The rows are grouped in 2 different ways at once. Each group adds its own fixed numbers to the row, and there is some noise. The rows also spread widely along 2 directions, which tell nothing about the answers.
In the rows, zero is written as 128.
Known rows, each followed by its group in each grouping:
[114 151  87 166 150 113 185 162 124 110 126 102 141 145 126 125  84 127
 127 100  97 154 182  68 170] : D z791
[116 140 100 145 146 141 195 129 124 103 141  95 103 138 130 137  87 127
 130 101  84 165 161 100 148] : K z694
[113 132  98 181 136 109 191 126 130 104 131  88  97 125 119 115  81 137
 120 121 102 146 163  84 144] : Q z599
[113 118 113 154 140 135 212 144 120 107 123  84  89 139 133 143  89 124
 138 115  66 166 149 115 129] : K z694
[108 137  89 162 146 120 199 146 117 100 106  90 142 131 120 123  81 125
 144 104  87 136 152  88 183] : G z791
[ 98 122  90 161 154 120 183 122 126  92 128 103 143 144 109 130  92 137
 109  84  90 138 164  82 190] : G z599
[120 153 121 165 149 120 200 135 109 107 140 115 128 155 153 127  81 115
 121  96  88 148 187  83 164] : N z174
[127 156 101 171 158 135 163 122 144 108 140 110 118 140 119 124  87 114
 126 112  98 139 160  72 166] : Q z436
[ 93 117  95 184 122 122 194 161 135 118 129  94 119 139 103 135  89 126
 148  81  66 149 160  96 159] : D z174
[ 97  92 105 178 119 125 195 165 151 131 149  76 117 109 109 131  71 109
 165  90  53 151 130 124 156] : N z436
[ 98 116 126 165 115 130 209 166 126 116 125  76  93 124 150 143  70 115
 169 110  77 172 146 122 128] : N z694
[117 156 114 193 143 126 184 137 121  99 136  97 116 143 155 135  86 118
 118 101  98 149 170  66 155] : Q z174
[101 117  85 177 138 115 178 135 132 107 119  90 123 127  88 126  79 145
 128  93  81 142 151  88 175] : G z599
[123 157 116 154 159 119 177 118 108 105 108 105 102 131 169 113  88 118
  99 133  99 135 193  67 164] : G z599
[111 148  96 154 140 105 175 146 133 108 127 124 121 151 132 118  78 116
 112 116  88 145 177  72 151] : D z599
[ 91 113  79 205 119 128 191 143 151 102 151  85 134 134  71 142  87 130
 147  55  73 149 148 103 178] : Q z174
[101 111  88 174 126 128 178 157 138 131 141  99 146 138  94 122  88 120
 133  95  69 156 147  86 164] : D z436
[119 115 112 162 135 131 200 148 132 103 120  91 113 125 140 136  81 133
 153 114  83 159 145  94 155] : G z694

New rows, each followed by its group in each grouping:
[114 132 102 167 155 124 203 148 112 102  93  93 124 123 158 126  83 121
 137 125  96 146 152  84 160] : G z791
[105 126  99 175 135 131 190 137 119 102 120  97 127 136 128 145  98 128
 130  90  79 142 166  84 176] : G z174
[115 153 107 193 149 128 178 134 131 101 136 102 115 145 133 125  93 115
 128 104  91 155 172  69 146] : Q z174
[113 144 108 156 158 136 191 130 121  98 138 103 112 140 136 136  80 121
 123 109  87 161 174  90 155] : K z694
[100 112 108 166 117 117 222 181 122 121 122  80 117 111 140 143  76 115
 164 112  86 161 145 119 143] : N z791
[114 126  99 170 145 136 196 144 136  91 137  93 120 126 118 143  71 131
 133  96  96 151 152  87 142] : Q z694
[ 96 135  88 173 133 131 190 152 124 116 134 116 137 165 119 135  94 122
 136  77  77 154 178  79 155] : D z174
[108 118 100 165 126 131 207 166 126 109 124  78 135 125 135 140  67 111
 152 100  88 151 149 110 155] : N z791
[122 152 120 165 139 125 197 136  97  98 110 106  99 133 180 118 105 120
 141 118 101 155 172  84 144] : G z174
[104 117  86 165 142 136 194 140 142  95 121  86 114 126 131 145  83 144
 128  94  82 153 151  94 156] : G z694
[127 140 108 172 144 122 175 133 141 112 133  98 124 134 131 116  92 104
 125 113  98 147 166  70 160] : Q z436
[115 153 101 140 174 136 185 123 123 107 143 106 116 144 142 133  70 135
 104 102  96 155 185  88 164] : K z694
[117 162 102 165 158 121 175 134 108 113 135 126 131 156 146 130  88 118
 116 105  93 154 193  64 162] : D z174
[103 116  94 175 134 119 206 150 123 112 108  80 135 120 134 129  95 124
 163 109  94 149 150  95 163] : G z791
[105 128 101 178 131 115 199 159 116 112 117  91 125 132 133 116  82 111
 163 102  92 160 160  84 148] : D z791
[122 144 125 160 136 113 195 160 122 111 126  94 125 139 165 129  76 104
 152 124 105 155 157  97 157] : N z791
[120 123 101 189 128 122 183 146 157 114 144  85 128 118 109 125  86 112
 145  99  80 149 138  91 156] : Q z436
[104 121 110 169 126 104 194 154 125 121 129 101 110 130 119 127  66 118
 135 108  86 146 165 102 148] : N z599
[ 89 103  88 189 125 142 195 145 152 100 142  69 116 123  80 147  68 136
 149  85  80 161 143 104 145] : Q z694
[103 140 106 180 125 118 195 147 121 116 123  97 118 145 140 126  87 127
 138  98  78 158 169  77 139] : D z174
[106 134  90 191 119 128 194 145 130 102 136  93 109 138 118 137  90 123
 144  79  88 149 162  76 154] : Q z174
[131 149 116 162 165 116 177 114 122 115 127 118 122 146 165 124  91 112
 117 121 105 138 165  71 170] : G z436
[113 156  93 183 134 124 188 131 123 101 150  95 116 156 121 129  82 117
 127  95  95 144 178  71 158] : Q z174
[113 141  84 161 164 116 188 130 130  99 117 100 146 133 115 136  77 120
 126  94 103 139 162  72 194] : G z791
